The rows are grouped in 4 ways, from coarse to fine. Each group lies inside one group of the grouping before and may be the whole of it. The rows also spread widely along 15 directions, which tell nothing about the answers.
In the rows, zero is written as 128.
Known rows, each followed by its group in each grouping:
[164 142 139 129 142 123 122 109 135 109 117 108 113 110 137 153  97 168
 148 131 119  94 107 116  98 183 132 192 107 150  93 147 141 133 150 111
 154 125 105 158 122 146  77 106 169 135 174 179 118 114]
z323 z77 z566 z487
[114 189  78 132 117 143 149 171 124 119  97 105 122 179  74 120 102 190
 105 149  83 140 186  69  85 211 146 125  52 148 165 159 128 149 164 152
 184 104 145 122  92  80 133  92 160 158 164 179  55 147]
z51 z854 z212 z173
[172 187 131 127 133 153 139 147 118 146 123 139 186 112 125 167 139 124
 171 204 165 165 174 149 108 142  99  79 105  87 125 174  89 131 140 166
 154 138 170 157 130 144 156  72 101 135 123 123  59  98]
z51 z513 z296 z300
[121 192 100 168 160 120 148 127 143 158  81 148 199 152 150 193 141 101
 176 189 105 142 146 168 124 166  89 130 129 129 118 173  94 120 196 120
 133 142 134 147 144 204 131  77 168 140 144 178 117 114]
z323 z858 z100 z420
[105 105 155 115 105 149  98 132 160 127 177 117  88 154  98 126 130  83
  96  89 132 100 141 140 104 111 122 100 156 163 173 126  91 121  63 147
  96 146 128  99 160  95  99 136  83 136 147 174 122 145]
z323 z606 z67 z646
[113 152 125 142  95 153 149 116 114  94  94 101 126  99 140 104 140 147
 141 105 128 156 124 103 124 120 108 105 124 143 167 104 128 123 156 104
 129 100 103 119 152 103 131 105 150 160 144 129 135  96]
z323 z606 z67 z630
[106 119 123 127 133 168 109 210  98 130 141 161 166 148 124 120 173 105
 194 196 108 172 109 121 143 121  71 131 188 116 158  80 115 121  99 157
 130 135 131  85 188 122 127 101  85  90 117 178 107 164]
z51 z513 z53 z680
[170 181 118  85 161 118 163 126  84 149 126 116 181  92 178 149 146  93
 122 133 158 178 102 160 187 105 125 133 105 125  81 174 100 102 175  54
 158 143  90 143  78 200 181 142 108 125 129 146 174 113]
z51 z513 z53 z158
[106 137 168 107 107 145 109 161 102 137 177 100  64 109 113  85  87 115
  98  98 126 111 138 108 129 157 120 156  99 169 143 141 138 121  67 141
 154 145 147 111 151 114 124 155  68 118 147 145  63 123]
z51 z513 z53 z158
[115 123 170 143  80 137 130 108 109 100 149  93  91  74 118 115 122 168
 138  85 136 111 108 169 135 107 125 149  83 121 129 107 124 138 109  98
 169 122 118 117 137 147 112 132 122 131 136  85 103  99]
z51 z513 z53 z158
[177 152 126  88 153 143 144 146 121 116 113 116 162 100 158 123 155 131
  97 127 173 163 158  91 134 119  95  88 131 131 137 140 139 114 135 119
  94 123 121 146 116  84 162 124 114 130 132 157 143 118]
z51 z513 z53 z680
[113 202 153 148 108 158 101 143 119 185 174 137 121 134 159 139 126  39
 121 130 170 165 139 189 168  65 113  83 139 117 154 183  51 100  94 130
 141 177 144 105 154 161 172 129  63 153 125 142 123  81]
z51 z513 z296 z300
[ 82 147  75 110 138 149 137 152 124 135 114 129 124 162 110 146 129 105
 105 125  89 142 164  82  86 165 127 145 136 166 157 140 107 118 120 158
 121 129 121 115 181 118 122 105 120 121 183 204 100 166]
z323 z77 z566 z487
[162 184 195 143 136 100 136 155  97 145 146 124 182  99 145 127 125  75
 181 188 141 126 100 192 191 131  45  94 110 132 144 166 146 134 134  76
 202 129 159 138  99 174 159 152  65 117  57  86  61 118]
z51 z854 z212 z173
[113  98 104 109 147 159 159 174 109 133  99 111 158 136 152 122 191 154
  96  98 153 177 162 102 133  91 128 115 144 104 112  92 140 104 140 133
  90 107 116 128 160 102 157 128 132  91 134 146 163 128]
z51 z513 z53 z680
[136 140 163 170 134 145 132 139 146 118  99 102 155 106 166 135 153 150
 166 124 141 126 133 131 132 142  77 121 149 132 122 123 139 115 176 103
 111 114 113 149 143 131 113 106 171 140 129 176 141  84]
z323 z606 z67 z646
[ 90 155 129 173 113 132 158 118 129 132  82  97 119 135 119 132 131 117
 108  89 117 131 150 150 117 112 104 113 108 138 156 134 132 123 151 116
 135  99 121 129 167 141 138 124 139 141 139  86 118  94]
z51 z513 z296 z300
[116 113  97  78 129 142 139 169 121 123 142 131 159 141 134 130 185 138
 103 135 147 163 162 107 137 100 128  89 123 113 147 111 127 130 102 137
 118 129 142 112 126  74 156 128  93 103 121 168 108 176]
z323 z77 z566 z487
[148 177 132 145 126 130 113 152 114 131 119 107 105 151 165 100 132 142
  87  86 159 146 114 111 159  85 118 111 124 131 182 135 145 133 129  91
 159 118 118 114 127  57 156 137 130 164 117 159 121 109]
z323 z606 z67 z646
[118 127  94  95 129 108 152 111 164 102 114 158 161 163  87 152 151  97
 153 193  73 114 126 134 111 162 107  92 123 174 160 111 124 148 129 129
 107 134 138  98 104 132 116 102 130 136 130 152 130 183]
z323 z606 z67 z646
[130 101 155 180 153 148 136 147 122 158  83 107 138 163 119 159 147 127
 124  94 156 123 159 149  75  99  99 130 175  92 129 120 130 110 119 174
 112  90 135 166 239 136 112 108 126  89 128  88 100  93]
z51 z513 z53 z680
[ 68 136  98 134 111 112 189  95 114 174  91 113 102 170 124 136 122 102
  91 100  99 135 135 174 140 110 191 133  64 143  84 138 121 108 153 114
 140 129 142 121 129 213 160 151 140 123 140  52 163  88]
z51 z513 z53 z680
[ 97 121 130 138 104 125 138 120 157 153 121 148 110 158 144 116 132 118
 142 159 124 120 135 141 134 122 148 101 110 142 115 104 141 127 113 151
  92 153 180 112 135 135 125 123 138 133 113 113 141  99]
z323 z858 z100 z420
[ 63  83 113 115  90  99 131  96 173  78 131 148  94 137 105 120 154 128
 107 112  72  83 112 141 132 105 110 122 107 176 184  56 172 160  72 111
 102 133 137  63 138  88 100 144 130 121 130 116 130 188]
z323 z77 z566 z487
[143 116 169 166 129 113 110 122 162 137 133 161 146 146 142 155 153 123
 178 174 136 100 102 206 151  93  95 112 139 104 119 103 133 139 107 128
 121 151 158 113 135 158 111 115 136 117  91 100 134 108]
z51 z513 z53 z680
[121 197 158 144 103 142 168 129 154 158  93  83 112 119 168  84 105 123
 113 138 156 127 208  73 141 190 118  42  67 177 127 191 167 101 175 140
  88 126 192 170  93 106 164 143 143 182 117 131 110  23]
z323 z77 z566 z487

New rows, each followed by its group in each grouping:
[158  84 150  71 162 112 176 147 125 157 125 119 161 133 119 134 141 127
 136 175 143 115 156 133 123 173 142 118  90 135  42 136 166 114 129 148
 110 128 179 173  93 173 138 148  99  74  99  94 113 124]
z51 z513 z53 z158
[129 107 185 117 102 127 127 131 152 112 171 111 135  91 154 117 156 150
 154 135 151 110 122 171 174 117 117  98  97 129 103 115 138 130 121  90
 127 150 149 121  74 132 124 144 124 129  98 142 132 107]
z323 z606 z67 z646
[ 76 204 135 213  81 141 136 101 123 125  82 117 120  99 169 129 131 116
 160 109 122 142 130 157 145  97  74 104 119 128 190 132 122 127 157 104
 152 118 131 111 197 145 145 101 156 171 133 101  98  60]
z323 z77 z566 z487
[145 132  62  87 134 147 109 147 113 122 133 177 121 183 129 134 142 130
 143 169 112 170  75  98 116  96 167 155 164 126 144  82 100 138 101 142
 138 148 103  76 144  90 122  86 129 130 159 199 167 175]
z323 z606 z67 z646
[ 96 135 123 118  91 137 144 146 102  90 115 119 106  93 124  77 143 160
 120 113 110 145 125  96 144 121  94 122  94 147 178  77 171 144 108 114
 143 110 135  86 144  79 145 131 115 128 124 104  94 138]
z51 z513 z53 z158
[157  93 144  84 171 152 135 208  89 172 156 115 157 181  70 147 122  96
 165 184 123 132 134 121  87 192 136 164 156 131  75 156  97 106 111 180
 150 119 133 163 150 179  99 124  58  68 134 174  84 166]
z51 z513 z53 z158
[176 101 116 133 187  93 134 133 156 147  82 178 164 185 155 171 146 154
 180 212 117 104  94 139 112 144 126 161 148 111  74  89 182 145 142 146
 124 134 159 144 134 141 106  90 177  92 104 135 133 137]
z323 z606 z67 z646
[141 162 150 129 123 109 139 142 132 114 124  95 135 140 104 111 109 122
 130 145 112 108 125 121 136 180  94 111  96 179 165 157 146 140 147  99
 149 112 129 135  92 115 113 141 119 159 117 157  94 141]
z323 z858 z100 z420
[ 85  99 133 173 103 150 113 128 168 119 119 135  84 156 134 121 131 163
 134 101 100 106 121 133 113 116 145 160 138 135 117  74 133 122 119 132
 100 137 119  96 156 117  85 109 186 124 156 156 179 105]
z51 z854 z212 z173
[147  64 148  52 132 146 164  70 138  67 128 101 123  16 117 137 126 122
 113  96 134 108 136  99  71 157 110 157 128 172  73  96 145 108 106 124
  59 123  95 161 153 146  93 121 116  89 187 112 166 124]
z51 z513 z296 z300
[202 135 177 110 153 102 158  77 145 115  96 104 129  91 134 132  96  94
 122 134 153  93 108 132 112 150 100 119 117 171  98 149 173 120 140 100
 105 110 123 179 106 148 113 142 123 136 124  73 155  86]
z51 z513 z296 z300
[107 167 104 138 123 112 156 107 109 132  85 117  88 152 102 120  86 110
 102 111  83 117 115 114 105 156 132 158  91 177 152 137 146 133 135 122
 157 110 121 116 156 150 128 128 135 142 158  95 110 121]
z51 z513 z53 z158
[ 94 121 128 117 162 136 148 178  94 173 131  99 128 133 160 130 134 122
 105  98 122 144 137 136 150 146 141 195 115 137  58 145 127  92 147 108
 146 139 116 139 144 191 142 153 119  81 152 176 136 120]
z51 z513 z53 z158
[169 142 208 226 160  98  88 137 158 112  92 108 121 156 130 140 116  92
 144  99 121  65  65 178 133 108  14 155 199 161 199 121 173 136 128  76
 138  89  80 134 184 111  70 141 141 140 101 130 133 118]
z51 z513 z296 z300
[ 57 128  99 137  96 164 162  80 153  80  96 114 134  51 130 158 155 138
 121  81  99 142 174 134  92 131 101 137 111 144 125 103  94 110 153 117
  77 131  93 114 179 161 121  82 177 131 206 143 158 103]
z51 z513 z296 z300
[ 92 170 150 161 105 133 115  85 200 181 140 138  76 128 157 168  89 124
 100 132 152  74 232 154  83 164 151  98  66 134 103 193 112 122  90 204
  92 192 233 154 163 148 128  96 145 150 161 131  51  43]
z323 z77 z566 z487
[170 136 150 148 114 119 121  91 134  86  92 134 107 111 158 102 134 125
 135 110 152 123  65 118 136  65  85 104 164 142 191  70 178 147 109  95
 115 103 109 110 165  61 122 120 139 154 104  86 155 104]
z323 z606 z67 z646
[147 137 143 124 130 149 123 132 162 132 123 128 110 112 169 118 138 154
  95 113 168 125 174 101 121 121 120 101 120 131 120 126 147 116 110 150
  69 149 155 135 132  81 139 114 146 137 141 158 143  83]
z51 z513 z53 z158
[103 118 118 126  98 194 137 175  88 147 124 138 119 145 114  94 140 111
 183 172 131 189 128  93 106 115 138 116 160 111 123  83 107 105 105 189
 118 121 145 110 195 124 131  95  94 110 135 115 129  98]
z51 z513 z296 z300
[ 86  74 129 150 101 162 141 149 136 129 127 153 148 113 143 144 178 202
 217 176 117 144 131 168 127 125 149 158 111  71  48  58 117 124 137 156
 118 147 154 111 149 184 107  79 176  85 131 126 139  99]
z51 z513 z53 z158
[192 104 124 124 125 140 135 124 144 114  97 124 105 154 132 125 138 234
 114 128 173 125 137 103  95 104 181 121  93  83  96  91 162 145 124 156
 115 111 149 148 103  61 116  98 180 134 129 101 146  90]
z51 z513 z53 z680
[100  86 158  96 101 142 139 114 153 112 174 122 150  75 146 144 175 117
 156 133 144 123 142 175 152 114 120 100 120 131  90 112 105 112 107 110
  89 160 137 122 111 165 116 136 107 105 129 151 151 126]
z323 z77 z566 z487
[139 190 164 143 134 136 149 154 117 145 125 111 184  79 162 138 144 112
 167 165 149 150 160 160 167 159  66  95 100 127 115 180 114 111 173 100
 145 140 147 152 107 181 165 120 116 136 111 148  92  84]
z51 z513 z53 z158
[128 160  65  73 143 117 125  88 152  89 141 162 149  78 158 188 158 150
  79 118 114 140 139 151 133 105 128 155  91 128 127 130  91 141 118  90
 118 182  98  87  99 133 150  91 156 131 198 198 154 172]
z51 z513 z53 z680
[131 151 236 209  81 139 104 112 147 125 139  74  60  96 140  88  83 136
 148  77 150  73 110 165 144 133  91 128 111 158 143 143 145 118 123  98
 137 120 128 139 141 138  88 150 139 170 120 102 122  30]
z51 z513 z53 z158
[157 167 120 121 132 148 181 121  89 122  75 107 173  64 183 125 161 154
 129 117 179 188 150 113 146  99 106  99 106  98 108 128 141 110 179 102
 125 104 120 158 137 134 184 111 142 129 123  90 142  66]
z51 z513 z53 z158
[128 149 112  99 124 148 173 153  81 167 111  89 117 172  94 106 108 110
 102 126 131 159 148 102 113 149 175 113  92 142 109 164 116 107 142 147
 157 102 137 149 125 151 153 145  91 127 137  97 116 105]
z51 z513 z53 z680
[ 98 109 119  86 109 150 132 148 135 130 152 133  97 142 112 101 136 100
  96 130 122 140 144 109 126 115 140 109 117 155 139 104 130 120  75 152
 100 147 150  93 135  98 137 138  86 113 138 134 132 144]
z51 z513 z296 z300
[157  82 153  97 125 123 120 117 149  85 145 124 104 110 125 116 131 153
 107 105 133  99  98 120 121 113 128 148 131 150 119  78 162 135  90 103
 109 126 108 116 107  85  93 139 131 108 136 137 167 149]
z51 z854 z212 z173
[176 127 127 101 120 136 134  96 115 111 124 121 120 137 118 132 117 124
 140 129 146 137  83 125 108 109 160 125 136 136 126 118 106 127 127 112
 137 115  94 134 118 125 111 112 127 151 143 122 167 116]
z323 z606 z67 z630
[131 150  99 124 134 119  95 110 166 122 162 198 159 100 184 203 171 172
 132 157 141 134 133 206 149  71 134 152  99  65 100 113  85 151 100 112
 147 205 148  87 106 144 146  72 163 113 152 177 125 149]
z51 z854 z212 z173
[145 139 171 161  86 124 133  48 146 100 116 107  85  85 143 126 113 135
 119  73 153 101  94 178 134  73 129 118 106 135 134 114 126 127 121  85
 118 124 103 127 135 145 111 131 153 166 141  58 179  56]
z51 z513 z53 z680
[ 96 165 129 147 113 126 138  91 160 113 104 119 111  90 164 133 123 134
 112 104 116 111 156 124 124 146  98 122 101 163 143 133 143 126 146 111
 106 144 141 121 148 128 136 107 168 155 159 150 117  88]
z323 z606 z67 z646
[ 78 161 113 206  91 138 102 155 142  98  98 127  82 142 160  99 146 229
 123  90  97 130 114 127 160  99 112 163  93 114 181  71 162 154 144  95
 160 124 116  65 142  65 122 104 211 160 145 167 126 109]
z51 z513 z53 z680
[164 125 133 145 161  71 146  89 192 111  80 138 149 145 134 177 159 162
  74 109 141  72 163 175 116 104  90  96  90 121 152 126 181 163 123 110
 103 117 156 140 110  96 133 121 166 127 104  85 109 143]
z51 z513 z53 z158
[ 58 140 139 201  73 154 120 105 143 104 130 118 110 131 125 135 150 100
 148  68  92 132  82 195 153  63 108 133 158 143 172  90  69 113 142  64
 128 126  55  70 161 167  97 124 160 155 155 146 213 111]
z51 z854 z212 z173
[103 159  87 131 199  99 152 147 152 166  88 127 162 188 129 193 118 101
 113 152  65 105 160 130  96 218 117 183 117 176  92 184 123 115 184 125
 135 140 125 152 137 197 119 106 168 112 177 223 107 155]
z323 z606 z67 z646
[ 13  53 106  89  78 159 183 105 135  98 131 108 131  51 144 128 196 154
 112  73 117 145 189 134 121 106 142 115  90 125  86  63 131 106 111 133
  68 136 144 109 175 153 140 130 130  75 162 105 137 126]
z323 z77 z566 z487
[ 63 171 106 134  73 144 197 130 115 142  92 100 131 150  86  98 136 107
 118 134 106 161 189 121 130 144 134  43  60 155 167 147 117 122 157 141
 130 102 164 115 121 144 177 133 110 160 116  66 100  97]
z51 z513 z53 z158
[ 89 117  81  67 124 145 158 141  89 108 148 104 160 105  93 163 152 150
 129 124  96 159 146 137 105 160 151 163  87 127 105 134  73 126 143 112
 174 128  99 121 123 174 130 104 112 101 179 181  89 186]
z323 z606 z67 z630
[137 186 144 171 143 139 175 172  74 154  81  88 196 129 120 144 125 122
 192 169 118 163 133 148 132 177  86 131 110 115 108 173 116 112 211 102
 207  84 122 174 136 204 144 111 128 119 111 113  76  94]
z51 z854 z212 z173
[146  91 155 115 126 159 141 144 112 133 130 132 151 111 158 118 173 109
 132 114 186 164 122 138 135  50 112  89 179  92 114  80 130 105  98 133
  92 118 128 133 171 109 147 131  91  90  99  91 168 104]
z51 z854 z212 z173
[138 129  95 105 113 138 139 106 168 112 112 152 125 193  52 150 132  93
 112 163 108 120 156 119  67 127 133  58 136 154 191 122  94 142  88 184
  82 122 140 107 140  90 113  95 110 153 147 117 135 157]
z51 z513 z53 z680
[117 174 107  81 122 165 176 156  40 131 116  99 162  60 159 101 147 105
 124 120 150 216 135  94 158 118 107 119 114 129 124 139 114  96 152 101
 153 117 107 130 152 153 194 133  78 113 143 121 119 106]
z51 z513 z53 z680
[ 99  42 128  99 142 134 128 133 136 112 144 136 109 127 121 137 145 115
 133 110  91 111  79 146 117 117 140 208 162 154  70  61 135 111  96 115
  95 140  85 103 159 164  77 138 128  68 164 156 200 167]
z51 z513 z296 z300
